There are 3 nested groupings, the coarsest first. Each group lies inside one group of the grouping before and may be the whole of it. The rows also spread widely along 14 directions, which tell nothing about the answers.
(in the rows, 128 means zero)
Known rows, each followed by its group in each grouping:
[115 164 117 113 128 121 138 107  46 138 106  99  56 108 188  85 115 160
  98 134 112 109  90 113 235  71 103 192 172 193 137 180]
Zag z_538 z_106
[ 89 161 109 141 133 147 143 125  97 101 173 123 103 125 144 105 135 104
 159 157 144 170 113 134 150 148 169 146 168 126 154 171]
dib z_489 z_337
[158 113 155 128 114 175 196 123  40  79 146 124 114 111 121  74 110 118
  77 155 123  65  88 159 139 108  64 167 103 139 156 184]
Poden z_103 z_76
[149 127 146 137 133 122 116 113 118  45 130 113 114 130 173 148 106 170
 131 146 148  95 145  98 143 116 121 140 125 145 107 168]
dib z_528 z_743
[179 134 113 140 168 122 126 139  70 164 106 158 112 108 136 113  77 115
 113  94 159  95 116 117 158  85 134 171 133 116 120 167]
Zupi z_622 z_707
[141 126 123 168 155 112 126 142  58  70 106 108 133 156 151  85  98 172
 116 177  63  97 102 147  69 112 119 175 139 118 128 197]
Zupi z_724 z_966
[157  94 141 125  85 130 115 115  96 141 145 114 145 141 158 142 112 150
 112 157 138 131 104  78 107 168 110 124  79 130 131 119]
dib z_528 z_257
[134 148 116  79 120 146 140 148 102 107 131 126 103 115 150 138 124 140
 110 158 112  98  87 145 136  78  97 103 129 127 159 147]
dib z_489 z_365
[ 76 178  94  98 160 122 160 109 150 127 141 160 133  87 122  80 101 117
 141 105 177 138  99 161 127 105 102 216  80 180 140 126]
Zupi z_724 z_681
[186 169 149 114  95 126 128 155 127 115 124 172  78 164 107 137  93  95
 110 111 190  98 143 134 228 149 153 127 136  78 140 190]
dib z_528 z_553
[160 141 103 125 101 114 129 132 134  92  92 146 135 154 131 114  96 163
  69 122 125  53 121 121 109  80  52 165  67 146 103 145]
Zupi z_622 z_117
[108 107 109 167 114 117 121 162  85  66 149 119  58 151 145  97 108 177
 122 193  89 106 134 109 124 129 124 152 193 107 106 166]
Zupi z_622 z_880
[ 83 123 105 185 132 158 176 108  74 120 182 154 109 133 103  45 118  81
 121 135 136 130 117 149 106 140 115 157 160 141 111 162]
dib z_489 z_133
[139 150  88 125 149 126 124 111 139 183 108 141 132 125 154 139 122 109
 127 114 142 117 124 125  79  56 103 143  84 159 117 120]
dib z_24 z_960
[123 163 108 100 129 145 154 133 144 112 161 127 120 106 120 180 166  88
 157 115 168 148 147 147 110  62 120 107  86 156 129 143]
dib z_7 z_68
[179 174 128 115  69 150 141 127 117 128 120 143 106 156 115 136 113 113
  83 114 145  85 130 119 217 123 113  70 146 117 120 168]
Zag z_449 z_75
[143 136 122 176 129  99 110 119 138  42 138 156 168 124 115 123  72 191
 142 114 162 114 153 112 117 154 154 121 163 119  86 148]
Zag z_449 z_199
[118 131  95 177  97 101 120 137  93  90 143 113 132 173 131 126 140 153
 138 149 107 158 125 119  76 129 140 160 127 139 107 170]
dib z_7 z_135
[179 108  96 148 157 140 114 116  85 151 120 146 122 114 181 135  97 124
 119 115 168  99 113  56 131 111 123 174 100 114 123 126]
Zupi z_724 z_725
[117 100 106 149  74 115 157 151 103  84 182 142  44 134  94 122 147 133
 111 131 163 120 149 106 162  92  87 183 137 158  91 146]
Poden z_419 z_720
[ 75 132 138 183 148 146 157  64 171 111 143 121 100 136 146  58  97 138
 122 168 124  94 173 150 104 149  97 125 127 184  68 145]
Zag z_449 z_512
[189 117 166  87 128 153 171 165 165 132 142 187  51 121  81 148  83  72
  98 125 215  54 174 156 186 124  94 123  75  83 136 146]
Zupi z_22 z_8
[156 155 146 147 134 102 136 131 131  39 157 142 139 119  95 162 108 127
 164  97 197 143 167 143 149 113 166 145 129 144 108 194]
dib z_7 z_838
[158 150 122 126 129 161 141 160  97 116 140 156 123 144 105 127 109  97
 123 151 122 105 109 164 115 131 148  63 158  63 155 171]
dib z_489 z_365
[118 117 140 116  96 168 165  90  66  90 181 103 125  70 155  91 108 171
 108 160 148 116  85  89 177 137  87 141 143 181 132 125]
Poden z_103 z_76
[185 155  94 163 104 123  99 157  82  66  95 130 143 183 139 149 136 171
  94 140  91  87 109 114 105  90 139 126 153  84 128 187]
Poden z_419 z_720
[ 88 170  75 150  87 156 152  96 125 135 141 161 158 147 133  64 116 114
 111 125 150 136  88 117 123 178 115 164 108 130 137 114]
Zag z_449 z_199
[150 112  98 134 118 117 100 156 116 147 117 143  70 136 161 143 103 157
 121 137 144 111 124  81 160 121 142 132 163  87 127 125]
Zag z_449 z_512
[ 96 145 134 124 132  77 108 102 136  69 153 128 184  70 124  98  51 223
 158 126 170 161 110 113 118 159 135 179 127 187 105 127]
Zupi z_622 z_117
[207 106 102 138 111 139 126 162 112  78 135 186 105 142 125 170 102 114
 109  95 213  74 137  75 159 117 125 151  99  71 131 139]
dib z_7 z_135
[103 113  92 157 156 149 132 104  92 117 138 147 154 107 180  60  78 138
 134 150 161 134  79  85  80 183 129 244  78 114 158 117]
Zupi z_622 z_117
[148  99 116 142 147 148 141 128  91  44 121 172 123 120 153  86  68 156
  96 130 165  40 102  99 120 129  89 182 114 103 130 137]
dib z_528 z_743
[143 175  85 125 102 165 133 148 143 166 149 185 104 143 108 134 113  72
 135 111 203 140 119 112 177 168 171 108 138  72 152 124]
dib z_7 z_135
[ 82 176  91 178 124 184 152  64 119 122 168 124 154 114 138  73 133 133
 121 145 126 123 118 108 117 143 129  84 177 178  89 126]
Poden z_419 z_720
[ 90 193  48 152 124 117 134 117 197 118 119 182  95 169 146 106 134  96
 130  95 195 137 145 113 143 119 132 249  81 124 126 132]
Zupi z_22 z_8
[ 83 127  78 176 126 110 153 134 142  82 138 159 103 149 104  88 126 134
 124 123 124 111 147 154  70  91  97 169 135 140  90 142]
Zag z_449 z_512
[121 207  87 119  72 111 126 106 175 121 133 169 126 153 109 117 110 121
 103  80 194 125 126 117 209 121 118 138 127 162 109 140]
dib z_489 z_337
[123 164  75 106 112 144 121 145 104 101 162 176 154 101 128 142 114 114
 149  98 202 164  72  95 153 144 167 152 146  86 180 115]
dib z_489 z_133
[152 108 152 132 140 161 160 118  98  88 170 156 113  85 114 104  66 131
 120 131 195  81 129 116 170 156 121 109 143 133 117 140]
dib z_7 z_135
[136 137 147 130  91 139 154 100  86  51 145 107 155 139 145 106 117 147
 107 153 144 114 102 121 136 149 100 169  72 162 140 171]
dib z_7 z_68
[103 142  98 130 140 130 159  94 128 140 131 161 165  93 121  64  85 134
 116 105 174 122  83 150  90 113  82 227  62 171 138 115]
Poden z_103 z_76

New rows. What belongs after each?
[125  87 115 117 102 137 136 166  65 111 162 133 133 113 120 105  98 159
 119 182 108 124  79 115  67 153 105 140 121  95 153 117]
Zupi z_622 z_880
[105  81 140 146 175 140 157 125  85 129 158 121 120  93 146  99 105 126
 160 171 124 142 122 151  50 138 125 165 104 131 137 139]
Zag z_449 z_199
[144 142 178 108 148 113 129 125 115  59 152 117 140  77 114 155  86 173
 164 140 164 136 145 152 147 136 154 100 144 141 133 167]
Zag z_538 z_106
[114 125 110 191 111 138 144  87 117 120 155 182 158 150 104  27  54 121
 103 121 185 112 110 112 127 221 131 172 129 122 109 132]
dib z_489 z_337
[109 151 120 147 166 177 165 111 151 171 133 186 100 121 106  59  74  76
 126 135 177  91 139 167 127 172 128 125 122  94 137 126]
Zag z_538 z_106
[113 143 118 163 153 163 156  72  58 135 142 134 145 109 157  49  93 116
  97 126 132  99  87 123 137 123 108 148 148 173 120 160]
dib z_489 z_133
[164 129 104 177 125 142 115 113 146 160 119 190 134 180 139  99  82  89
 114 114 188 105 132  97 117 195 149 161  86  67 128 130]
dib z_528 z_257
[174 168 100 125  77 113 108 148  34 110 108 111 158 152 149 141 125 160
  98 124 104 134  68  95 159 109 134 155 136 120 148 181]
Zupi z_622 z_707
[148  90 153 104  61  76 129 150 103 116 144 116 121 142  79 130  94 187
  86 152 108 106 122 144 111 108  63  98 113 171  92 143]
dib z_489 z_337
[123 148  84 156 180 113 120 144 121 102 129 160 115 114 133 110  94 141
 150 115 148 121 130 129 113  98 153 170 164 111 114 152]
Zupi z_724 z_681
[ 98 164 103 111 192 142 148 157 115  88 164 144 125  66 111 139 122 115
 187 137 139 149 120 169  86  87 155 115 162 119 149 150]
Zupi z_724 z_725
[146  83 137 144 143 117 141 137  89 146 136 136  69 126 132 106  93 122
 120 151 139 101 138 132 112  94  99 174 113 142 111 153]
dib z_24 z_960
[104 163  82  81  97  72 129 171 127 110  95 137 102 136 118 136 136 165
 111 112 109 127  89 167 116  35  80 195  99 159 148 146]
Zag z_449 z_512
[153 134 121 126 119 193 173 133  97  23 149 137  89 121 156 137 144 111
  97 149 143  52 131 112 170  98  94 106 138 104 146 163]
Zag z_449 z_512
[ 56 133 115 155 135 154 169  92 174 174 143 153  76 141 129  33  94 100
 122 170 143 114 136 164 108 179 100 169 103 146 116 116]
Zag z_449 z_512
[ 98 171 107  90 140  58 100 145 200 110 127 145 120 115 116 159 101 164
 170 117 175 166 139 166 113  89 138 166 102 161 127 137]
dib z_489 z_337
[107  89 121 105  97 110 131 138  93 113 156 110 134 107 144 114 105 182
 120 177 118 135  88 105  72 132  78 176  78 156 134 107]
Zupi z_622 z_880
[143 150 119 141 120 127 126 133 174 129 137 174 124 150  97 108  75 126
 126 133 177 108 145 132 135 177 137 126 114  94 110 130]
Zupi z_724 z_681
[147  89 103 126 117  68 100 186 120 139 107 150 103 158 108 120  78 193
 111 157 105 103 110 132  72 114 100 173 111  97 111 126]
Zupi z_724 z_681
[165 117 142 144  60 129 149 126  89 119 146 142 130 177 108 111 115 107
  88 131 145 112 117 121 134 161  95 147  75 127 126 161]
dib z_528 z_257
[142 174 108 173 165 148 128 124 128  80 118 147 142 157 144 111 106 113
 146 149 130 105 135 141  95 149 162 140 127  84 133 178]
Zupi z_724 z_725
[164 146 142 121  89 136 146 126  75 149 156 139 115 113  98 124  95 113
 111 104 174 125 116 113 206 131 138  97 160 149 117 160]
dib z_7 z_838
[ 99 131  93 163 101 117 163 139  90  90 149 140 136 148  80  91 131 130
 114 125  97 126 123 163  68  94  91 134 142 148  97 161]
Zag z_449 z_75
[ 95 168  80 123 111 106 143 137 123 157 108 162  99 132 106  62  89 139
  91 114 124 101 101 151 135  83  76 187 125 166 109 139]
Zupi z_622 z_117
[124 164 109 142 109 105 132  94 141  67 133 145 177 107 112 118  94 183
 117  92 152 107 136 124 129 100 102 109 145 185  76 134]
Zag z_449 z_199
[134 192  61 136 124 167 139 104 164  94 115 180 159 142 155 111 118  91
 107  98 192  91 112 102 130 121 109 186  62 113 146 121]
Zupi z_622 z_880
[ 77 171  84 145  89 101 136 135 173  77 156 153 136 156  82  98 120 152
 134 134 136 145 134 149 100 142 112 152 126 145  97 134]
Zupi z_724 z_681
[ 46 129  78 151 141 149 170 126 148 126 168 183 115 110  85  29  77 128
 130 158 139 104 108 154  64 162  87 153 138 128 108  90]
Zupi z_724 z_725
[130 114 157 152  85 120 145 101 132  78 161 137 168 158  95 101  96 140
 109 150 148 117 134 146  84 178  96 131  75 148 103 150]
dib z_489 z_133
[157  82 103 163  96 148 135 103  61 126 142 155 127 121 160  83  83 148
  80 117 171  90  91  39 165 167 104 175 127 118 120 109]
Zag z_449 z_512
[ 99 130  94 142  79  87 124 134 135 149 166 141  88 148 101 122 127 134
 132 120 155 168 142 113 143 119 120 146 144 162  90 132]
dib z_489 z_337
[127 169 159 110 144 132 150 125 137 110 165 110 141  89  99 159 131 121
 177 141 152 173 144 192 112 108 154 103 122 151 142 177]
Poden z_103 z_76
[151 147  88 148  94  79 110 177 110  25 121 165 124 175 100 134 108 166
 114 113 139 111 121 134 130 102 134 169 157  91 128 183]
dib z_489 z_337
[113 117  90 152 106 120 112 112 127 103 141 131 166 158 155 126 127 152
 126 152 130 139 105  98  48 142 113 159  83 129 125 115]
dib z_489 z_133
[138 156 127 138 141 101 123 141 124 168 157 157 105  93  74 122  75 125
 157 101 174 155 152 134 168 124 164  86 199 135  87 149]
Zupi z_724 z_966
[165 159 129 104  79  88 104 133 130 107 109 121  97 151 158 159 109 176
 103 126 159 119 128  86 213 116 124 176 112 145 124 162]
Zupi z_22 z_8
[194 161 102 138 133 161 121 113 155 165  61 163  97 180 172 115  83 117
  58 127 141  12 133 110 158  98  90 107  94 111 107 144]
dib z_7 z_135
[ 64 172  71 102 117 104 135 136 147 179 140 159  92 133 137 103 137  91
 156 115 177 191  96 137 128 118 131 238  81 147 158 122]
dib z_528 z_553
[168 104 155 153  98 135 149  96 117 102 125 150 130 149 116  91  73 144
  77 132 167  60 144 115 142 165  76 146  74 136 100 142]
Zag z_538 z_106
[110 130 148 103 105 115 137 167 134 132 134 113  61 176 122 130 137 122
 133 200  89 131 137 185  90 124 110 131  98 112 140 174]
dib z_528 z_553
[142 174 148 102 104  87 116 148  99 125  90 103  89 163 141 132 116 159
 121 155 103 135 111 169 170 111 133 171 116 135 158 203]
Zag z_538 z_106
[154 164  87 140 134 141 123 132  91 119 117 184 155 124 134  98  69 122
 121  90 192 112  76  98 165 153 169 175 146  84 160 143]
dib z_7 z_838
[110 119 105 128 107 133 154 152 140 131 146 153  67 147 118 104 123  97
 121 151 152 119 135 141 108 127  88 203  65 118 132 139]
Zupi z_622 z_117
[167 157 137 121 111 182 151 133  59 145 140 130 134 138 138 115 115  86
 116 151 142 122  83 133 160 174 158 102 125  91 180 174]
dib z_7 z_135
[120 165 149  97 131  89 115 144  96  87 123  99  94 126 145 138 116 169
 137 155 105 139 109 170 160  81 134 147 158 159 143 202]
dib z_489 z_133
[129 157  84 197 164 182 148 105 103  60 147 125 154 157 165 117 158  94
 139 153 110 113 139 116  65 123 147 130 128 103 121 171]
Zupi z_724 z_681
[ 93 156  97 113 104 148 146 146 129  98 176 136 152 118  86 134 136 132
 136 152 110 137 113 161  73 111 117  32 170 128 125 122]
dib z_489 z_337
[134 155 109 160 151 108 124  98 152  95 159 158 117  98 129 139 114 122
 163  74 238 156 160  98 172 113 163 213 109 163 102 151]
Poden z_419 z_720
[134 131 104 142 149 153 120 118 129 133 142 154 148 109 148 117  85 148
 130 143 160 114 121  88 107 164 150 110 146  95 124 106]
Zupi z_22 z_8
[134 160 149 139 145 150 144 116 146  54 145 156 135 113 112 111  79 136
 146 139 183 101 151 151 148 178 150 114 134 101 138 156]
Zag z_538 z_106
[184 151 115 118  93 113 127 195  57  80 146 156 136 128  68 156 109 134
 125 112 137 131 100 131 151 113 151 100 179  72 148 178]
Zupi z_724 z_966
[148  85 116 153  92 102 123 166  82  44 160 161 105 155 111 122  97 154
 120 142 162 121 112  99 129 159 131 191 136  79 138 155]
dib z_489 z_133
[117 114 107 101  74  77 104 189  74 118 133 113 104 142 127 124 110 189
 129 171  98 166  76 118 106 135 118 200 119 113 156 148]
Zupi z_622 z_117
[116 128  72 165 116  87 130 164 141 123 132 177 107 143  76 111 107 148
 133 106 145 132 133 152  79  82 114 180 143 114  98 135]
Poden z_103 z_76
[143  95 123 130 102  80 113 125  74 128 105 113 124 128 138 107  83 216
  86 138 101  91 105 105 111  94  67 154 124 178  93 130]
Zag z_538 z_106
[ 98 112 132 123 116 133 160 114 129 117 174 166 118  93  95  85  79 124
 130 117 197 122 122 127 134 160  98 156 110 158 108 111]
dib z_528 z_743
[143 142 129 120  88 154 150 121 141 128 114 131  97 173 135 105 109 132
  74 168 116  58 124 139 129 130  68 104  84 141 115 145]
dib z_7 z_135
[121 180  92 155 151 207 156 115  96  91 132 131 131 144 162  91 133 102
 115 178  84  77 105 133 101 131 127  77 163  94 142 160]
Zupi z_724 z_725
[145 126 136 120 132  68  91 149 103 114 120 123 161 116 125 135  67 197
 152 142 138 156 105 129  95 145 150 180 105 124 129 154]
Zupi z_622 z_707
[121 133 136 123 114 131 167 149  91 175 126 145  56 147 112  72 108  83
 108 146 134 123 111 177 164 137 114 185 111 117 158 178]
Zag z_449 z_512
[161 141 123 127  82 122 134 105 135 157 121 159 139 132  96 100  85 153
  68 103 167  77 114 116 153 118  77 131  94 169  90 121]
Poden z_419 z_720
[ 85 150 132 126 169 158 165  84 139 169 165 142  92  80 137  87 106  88
 145 124 168 127 141 150 146 111 112 118 130 189 107 132]
dib z_528 z_257
[132 134 117 154 143 144 134 116  63 113 130 102 156 120 148 105 110 159
 116 164  79 108 106 126  76 108 113 106 147 146 108 161]
Zupi z_622 z_707
[119 167 116 138 123 168 153 115 123  78 168 174 144 108 108  72  71 115
 134 134 194 120 104 116 171 210 150 137 149  93 149 135]
Zupi z_724 z_966
[118 183  99 129 158 137 125 116 133 160 111 124 169 132 141 132 123 121
 144 136 108 138 108 162  57  92 146 103 113 143 133 151]
dib z_7 z_838
[118 106 121 173 173 134 145  98  93  81 150 146 151  87 137  65  65 154
 131 130 158 104 126 114  88 138 113 187 122 152 100 145]
Zupi z_622 z_117
[160 163 124 169 110 130 126  63  95 120 111 122 178 143 168 104 107 136
  99 100 153 123 112  90 159 143 133 158 104 165 115 168]
Zag z_449 z_512
[178 105 121 112  87 111 102 152 160 130 102 156 107 158 136 157  88 167
  94 139 156  78 131  95 128 138 101 120  87  85 124 107]
Zag z_449 z_512
[ 97 196 122 134 136 167 143  83 148 181 126 145 161 131 130  54  81 100
 128 158 135 128  97 169 108 180 141 109 123 136 146 136]
dib z_24 z_960
[124 149 128 150 170 107 130 143 165 101 157 156  93 115  86 148 104 116
 166 117 163 129 192 175 118  82 156  78 179 135  85 172]
dib z_489 z_337
